The groups are shells around one centre, one inside the other: the same stretched ball of 8 dimensions in 8 sizes.
(in the rows, 128 means zero)
Known rows, each followed by its group:
[140 158 116 136 157 125 102 128 143  97 172 115 148 189  72 121 146  89
 119  92 126 141]	(6)
[125 134 128 144  98 131 112 108 138 121 129 126 141 164 122 146 134  86
 143 134 104 155]	(7)
[116 151 119 116 113 126 127 139 107 107 111 121 171 108 144 163 136 105
 140 134 126 154]	(4)
[113  93 169  76 144 141 103 140 140 115 129 139 113  83 127 136 199 138
 161 185 128  62]	(4)
[104  93 157  84 150 133  56  68 141  54 115 152  73 108 139 100 141 135
 142 173 169  89]	(0)
[127  94 133 117 142 105 131 123 133 174 121 134 104 115 114 110 117 167
 121 116 141 108]	(3)
[149 126 114 132 155 101 165 137 129 166 135 127 108 125 102 106 106 141
 111 110 144 120]	(6)
[135 105 138 106 135 112 171 156 108 191 101 128 124  56 142 132 125 169
 130 157 137 107]	(7)
[ 96  83 125 152  88 137 117 152 174 112 135 102 157 136  87 133 164 155
 138  96 121 100]	(4)
[ 82  63 152  70 147 128  85 117 148  61 105 142  89  55 137 107 166 185
 145 157 183  42]	(2)
[132 116 149 130 117 143 103 101 121 113 106 119 123  99 139 117 111 135
 129 176 142 148]	(7)
[115 105 117 137 109 104 125 114 127 165 108 127 132 131 126 130  98 153
 121  95 133 147]	(0)
[171 172 120 158 127 125 158 138  96 180 128 104 166 136 118 137  90 102
 110 136 111 202]	(6)
[137 151 117 126 128 115 158 150 135 141 147 131 141 155 107 152 158  78
 145 122 102 123]	(6)
[115 120 129  78 163 110 128 124 128  87 120 150  95  88 136 121 149 128
 141 148 163  76]	(6)
[112  76 135 173  48 146 150 122 163 126  95 108 126 103 132 126 117 144
 144 160 119 124]	(2)
[125 142 128 137 120 136 100 142 124 129 140 104 184 150 102 151 147 117
 128 108 111 162]	(7)
[121  85 125 146  99 126 175 162 153 150 113 109 129  84 112 121 134 167
 132 133 135  93]	(5)
[160 182 131 120 174 131  86  95 101  94 148 124 135 158 113 116 109  81
 112 144 142 181]	(5)
[168 166 119 164 110 119 166 123 109 189 128 119 145 158 123 142  91  80
 122 139  95 196]	(0)
[137 128 100 145 133  90 159 127 132 176 131 129 121 156 103 120  95 132
 112  76 131 141]	(0)
[ 97 104 113 117 126 103 102  98 151  95 125 144 106 151 117 121 127 129
 133  90 148 107]	(7)
[ 88  98 123 148  87 134  80 134 161 107 137 104 178 166  90 147 159 141
 137  74 113 133]	(5)
[151 158 135 123 156 143 137 184 123 131 162  97 181 122  84 142 176 113
 128 135 116 128]	(5)
[ 82  90  99 118 113  93 125 104 164  81 114 149  94 138 123 120 125 137
 139  80 158  83]	(3)
[141 151 121 147 124 136 124 113 140  84 141 118 130 155 108 122 125  82
 130 141 129 148]	(7)
[117  83 149 101 130 113 122 120 131 172 110 142 101  96 134 125 138 163
 140 147 132  96]	(6)
[115 125 113 157  85 126 154 187 158 168 155 102 196 172  79 174 184 107
 148  77  73 126]	(4)
[132 105 145 106 134 131 145 116 115 109  89 131  93  41 159 106 108 157
 130 199 170 106]	(4)
[163 172 110 141 164 107 140 141 123 170 170 119 150 191  75 129 126  90
 111  84 109 162]	(4)
[154 122 143 138 121 137 165 135 129 148 119 120 112  92 127 117 124 122
 134 187 127 122]	(3)
[134 115 108 126 103  91 231 153 117 194  85 143 104  65 162 142 101 136
 140 150 129 108]	(1)
[ 83  48 144 143  97 139  50  70 194  62 126 127  86 156  95  87 135 165
 134 114 155  88]	(2)
[ 80 111  87 133  87 102 146 130 152  70 104 130 139 122 133 145 124 127
 140  79 150 110]	(2)
[152 143 145  93 169 113 129 125 106 170 135 144 112 120 127 131 140 110
 134 158 123 125]	(3)
[168 148 137  99 180 113 161 123  83 154 107 134  98  59 150 104  87 140
 110 185 166 137]	(0)
[162 139 132 116 124 110 220 156  84 209  84 134 118  40 173 144  98 130
 134 198 126 138]	(1)
[135 127 108 162  86 107 188 183 117 235 118 101 192 127 111 168 119 144
 125  85  86 167]	(1)
[ 91 117 116  97 134 106  95 118 146  89 135 145 129 152 116 144 163 114
 147  90 135  99]	(3)
[145 135 132 127 145 114 113  86 137 133 141 146  89 170 113 111 116  91
 130 137 126 136]	(5)
[119 144 114 113 146 107  96  91 135  89 140 146 113 174 115 127 128  88
 133 104 138 133]	(3)
[135 135 135  79 184 110 134 158 112 146 141 135 129  97 113 132 163 137
 131 132 142  93]	(6)
[143 142 135 180  76 151 125 151 142 172 151  91 196 186  87 163 151  88
 138 120  63 184]	(5)
[147 127 119 156  95 127 201 149 124 151 100 112 130  77 140 129 100 127
 129 168 130 138]	(1)
[158 133 144 106 174 116 132 136  92 189 123 121 128  87 122 114 108 161
 108 148 145 144]	(0)
[127 108 103 162 108 116 168 122 156 103 116 116 104 117 110  97  91 140
 116 116 158 117]	(4)
[106  58 148  78 148 100 134 111 133 154  90 158  58  50 151 101 124 198
 136 158 171  54]	(5)
[131 158 106 154 115 125 115 109 130  92 135 115 152 171 110 133 107  86
 122 105 128 175]	(7)
[149 153  92 133 130  81 196  92 106 144  93 155  78 114 163 116  50  96
 119 138 154 154]	(5)
[133 115 105 178  75 108 178 117 152 170 115 125 117 158 119 130  91 109
 131 110 107 150]	(0)
[105 133 128  92 127 116 115 128 125 103 123 144 138 124 139 159 165  99
 155 134 123 112]	(3)
[ 98  46 130 140  99 109 117  84 165 131  93 137  69 106 126  86  90 193
 124 118 165  91]	(1)
[176 178 116 150 142 116 187 182 115 213 165 108 175 165  84 155 144  82
 124 112  80 164]	(4)
[128  84 156 124 127 137 104  91 139 118 106 129  84  90 132  92 111 160
 127 179 157 111]	(7)
[133 125 133 117 112 124 154  94 118 101  87 146  85  76 172 122  99 107
 143 200 150 126]	(4)
[ 95  58 136 115  95 110 135  94 155 128  86 153  67  87 153 113 118 163
 148 152 150  76]	(3)
[ 98  94 123 124 100 120 114  74 156  54  98 148  76 116 148 110 111 119
 144 150 162 102]	(6)
[145  87 175  87 149 133 132 107  97 164  79 139  75  16 172  99 104 185
 129 232 165 104]	(5)
[126 120 107  86 158  84 195 143 100 142  86 148  94  37 163 120  96 163
 123 141 180  92]	(2)
[108 121 104 140  76 101 175 139 150 152 118 142 135 153 131 168 145  87
 160 106  92 119]	(2)
[100  99 108 139  82 114 168 138 161 104 109 131 120 113 130 140 139 121
 151 123 130  93]	(0)
[144 148 108 104 200  98 126 117 124  98 150 135  98 134  95  90 110 129
 103  99 178 112]	(2)
[108  69 127 162  66 117 146 110 176 160 113 132  99 149 115 124 124 137
 146 119 108 105]	(1)
[133 156 101 163 109 120 122  94 146  83 141 124 130 193 105 125 104  67
 126 103 125 167]	(6)
[162 170 129 138 154 131 111 110 119 123 155 120 136 172  99 121 121  77
 119 137 120 170]	(6)
[ 98  80 145  81 148 116  95 103 145  92 114 151  80  92 133 109 150 159
 143 147 165  64]	(7)
[127 132 112  88 196  97 124 117 136  80 146 147  84 125 103  94 132 129
 118 107 180  80]	(1)
[160 165 113 125 137 104 197 150 105 178 125 135 130 117 134 147 118  86
 134 147 112 144]	(3)
[105 117 138 122 116 138  69 103 141  81 129 123 142 146 117 134 148 117
 139 128 131 134]	(7)
[128 139 132 131 139 141  90 120 164  73 172 122 132 188  77 125 176  78
 141 122 116 114]	(0)
[ 95 113  81 173  83 110 136 125 170  77 129 109 148 170  93 125 110 125
 122  50 141 134]	(1)
[177 204 137 121 164 139 126 136  92 133 157 118 163 153 114 149 143  49
 130 169 102 183]	(1)
[155 175 133 145 116 140 120 143  96 164 136 102 196 149 119 165 129  86
 128 140  90 205]	(0)
[131 154 130 141 133 147  78 133 128  94 154  97 185 165  88 138 148 105
 121 110 121 169]	(4)
[149 173 135 116 165 127 100 160 128 159 191 118 181 204  66 160 194  71
 137  97  79 144]	(2)
[158 146 152  79 207 131 114 117 111  89 142 138  87  86 120  93 141 120
 123 190 171  96]	(2)
[170 162  87 190 108 100 220 173 134 216 150 103 162 177  80 140  99  95
 112  76  90 172]	(2)
[102 136 114 150  83 136  95 106 165  59 143 125 150 195 106 152 157  62
 154 108 105 141]	(5)
[120 131 113 148  96 116 152 175 157 179 161 116 179 191  79 174 184  91
 151  75  67 124]	(1)
[108  76 149  90 147 121  99  82 155  76 113 157  49  94 135  89 137 148
 143 171 172  59]	(3)

New rows, each followed by its group:
[132 142 118 153 107 137 124 111 136  83 124 113 138 139 120 125 111  98
 127 139 135 157]	(6)
[129 184 115 139 130 140  88 158 128  98 176  98 219 202  75 172 180  64
 134  81  90 175]	(1)
[136 145  98 162 142 115  99  74 167  58 162 128  95 218  75  86  98  80
 110  82 151 144]	(2)
[152 136 130 111 174 108 133 123 116 156 139 134 107 125 109 108 117 132
 115 130 145 125]	(7)
[122 130  89 157 131 110 142 131 167  78 153 114 126 172  74 104 120 115
 115  67 151 115]	(5)
[145 134 137  95 192 117  96  83 112  84 125 142  77 102 128  81  96 136
 109 158 187 121]	(5)
[139 171 101 157 128 117 139 199 128 189 180  88 233 202  55 176 170 100
 121  37  73 174]	(2)
[147 155 136 100 131 121 170 148  82 163  97 133 144  63 169 160 126 108
 142 189 122 147]	(4)
[101  67 159 105 124 132  73  85 165 101 123 146  77 126 120 105 154 147
 148 155 142  76]	(0)
[190 185 145 133 182 138 126 165 101 194 179  99 177 163  72 134 149  95
 110 136  95 176]	(1)
[ 79  94 145  73 140 131  69 134 135  70 120 132 143  89 128 143 186 158
 150 130 152  78]	(2)
[111 131  94 153 106 113 150 152 171  99 155 117 150 180  80 141 157  94
 138  69 115 110]	(3)
[118 101 156 102 129 125  97 136 120 182 124 128 146 115 122 147 159 153
 141 136 110 123]	(0)
[112 144 104 106 132  96 134 113 121 106 118 149 122 137 140 145 123  97
 138 107 139 129]	(6)
[137 123 104 139 119 103 194 130 126 136 100 131 101  87 140 114  85 134
 122 138 154 122]	(6)
[105 151  94 135 120 114 112 120 145  56 140 124 153 172 106 141 135  86
 132  79 138 139]	(0)
[163 172 125 166 128 139 102 100 113 129 143 104 157 179 104 122  90  84
 108 129 117 213]	(5)
[109 101 154 109 135 141  62 101 164  86 152 136 111 163  97 121 180 111
 150 139 123  93]	(0)
[179 161 132 165 125 131 152 124 109 189 136 108 144 151 111 126  93  95
 114 152 102 194]	(0)
[100  90 124 138  86 125 154 190 145 171 120 101 185 100 105 162 168 169
 142  96 106 106]	(2)
[109 128  92 156 102 112 147 141 169  91 147 119 143 176  87 136 143  98
 136  72 123 115]	(6)
[120 129 120 121 103 118 177 179 134 157 128 124 162 112 122 172 175 107
 156 129  96 106]	(4)
[110  96 127 157  96 132  93 106 150 115 119 109 139 144 106 115 110 153
 120 105 137 146]	(0)
[113 106 116 164 119 126  75  87 185  77 161 118 114 216  64  96 127 114
 120  72 135 127]	(1)
[103  77 117 142  84 109 161 127 160 141 102 132 105 109 128 125 120 153
 141 118 134  95]	(7)
[115 160 108 121 141 124 105 153 138  81 163 114 180 172  86 154 174  88
 135  80 120 131]	(0)
[141 165 132  90 183 119  93 122 100 108 144 131 141 132 117 131 140 105
 123 132 143 144]	(3)
[125 125 122 176  84 140 110 110 172 106 151 113 141 203  85 131 140  80
 140 110  97 148]	(0)
[ 93  62 103 173  51 106 166 103 192 126 103 137  84 149 120 116 106 135
 145 100 126  94]	(2)
[ 80  95 112 100 115  95 100  74 148  73 101 165  81 133 150 125 120 123
 146 108 159  95]	(5)
[128 121 146  86 157 110 105 116 106 167 120 145 118 112 136 135 137 138
 134 142 130 124]	(0)
[142 123 140 111 144 109 114  79 102 158 101 147  90 111 153 112  81 133
 121 159 147 153]	(4)
[122  95 107 114 123  85 217 168 120 196  90 135 112  51 145 132 107 180
 128 119 148  88]	(2)
[133 116 165  75 180 137 113 190 118 166 154 115 162  83  95 143 210 161
 140 150 120  79]	(1)
[178 188 121 174 125 142 127 105 104 125 137 100 157 164 113 122  78  71
 106 151 119 223]	(2)
[159 180 149 101 171 139  98 147  85 152 150 114 180 132 113 154 157  95
 127 153 108 172]	(0)
[130  75 151 127 127 125 119  96 138 152 102 131  78  88 131  89  99 178
 121 163 156 109]	(3)
[136 151 134 121 159 134  69  89 145  68 164 132 117 190  91 113 147  76
 130 128 133 136]	(4)
[171 156 150 103 175 123 132 135  77 193 125 124 138  92 133 128 112 132
 114 171 129 164]	(3)
[109  96 120  98 146  96 115  45 153  55 103 177  19 121 151  81  93 116
 137 152 187  77]	(2)
[102  77  93 173  86 106 161 108 192  89 120 126  84 149  97  92  99 143
 125  83 155  89]	(1)
[104  50 183  93 110 144  85  85 135 128  80 144  75  49 166 109 135 183
 151 215 151  84]	(1)
[123 135 121 142 130 136 106 134 183  72 184 120 135 209  59 128 190  70
 146  99 107  98]	(2)
[139 131 112 149  86 111 206 153 112 184  93 121 144  87 151 152  99 122
 135 146 114 151]	(0)
[ 70  46 159  69 126 125  89 136 157 106 109 144 107  68 131 132 196 190
 161 143 149  31]	(2)
[ 92 101 151  88 129 138  58  93 143  57 120 143 113 119 135 131 168 122
 154 156 145  95]	(0)
[ 98  87 127 135 114 125  77  87 145  86 108 121 117 124 120 102 101 168
 117 107 166 130]	(1)
[114 128 108 119 150 103 115 145 159 123 170 130 140 188  70 134 171 111
 133  59 119  98]	(4)
[167 193 115 126 180 120 152 210 109 186 191  95 213 170  56 162 181  93
 117  79  89 153]	(2)
[164 148 135 166  92 140 180 165 110 208 121  98 177 116 122 157 121 108
 131 162  83 181]	(4)
[157 126 121 125 138 104 225 186 118 215 121 124 126  76 121 135 131 143
 130 144 120 102]	(1)
[144 170 128 146 109 147 135 168 116 135 145  96 204 143 106 170 160  82
 138 137  89 173]	(4)
[124 162  79 179  95 113 138 119 145  89 139 108 165 195  97 138  97  79
 117  63 124 182]	(4)
[138 128 135 123 138 126 111  75 132  85 118 143  79 128 136 100 102 103
 129 169 154 131]	(7)
[ 93  84 133  69 142  95 139 147 117 155  94 149 115  54 152 142 151 183
 144 127 153  69]	(1)
[132 146 113 125 154 109 116 133 140 128 162 127 141 181  82 131 147 101
 125  82 121 129]	(7)
[145 132 140  89 177 116 140 131 122 127 136 144  93  98 122 113 147 121
 134 165 148  89]	(6)
[147 163 108 135 161 113 127 132 131 118 162 119 141 175  83 120 128  95
 114  92 132 145]	(7)
[110 116 106 122 105  97 164 135 121 150  97 136 132 100 147 147 111 137
 135 110 135 126]	(7)
[148 172  92 130 165 101 141  93 112  74 126 134 103 137 125  99  70  95
 103 115 177 158]	(1)
[ 99  92  93 157  84 101 168 132 170 118 116 126 117 138 110 124 116 139
 134  79 137 101]	(3)
[145 149 142 145 120 152  93  92 146  78 149 123 122 175 107 122 141  62
 140 168 114 152]	(1)
[121  58 155 132 109 131 113  57 162 103  92 147  32  93 144  70  90 159
 133 193 168  89]	(1)
[135 107 139  79 170  91 146 123  91 196  96 151  93  60 154 117 101 179
 120 148 159 110]	(1)
[109 122 102  96 119  76 183 134  99 171  80 155 119  76 174 156 101 139
 138 116 142 122]	(2)
[101 123 149  89 152 133  46 140 139 114 164 125 173 169  86 157 209 120
 147  97 107 111]	(2)
[152 166  98 171 113 111 149 114 128 145 140 118 145 190 103 132  90  77
 116  95 111 189]	(6)
[131 124 120 153  98 131 148 107 142  94 110 122 111 118 133 116 102 108
 132 156 141 138]	(6)
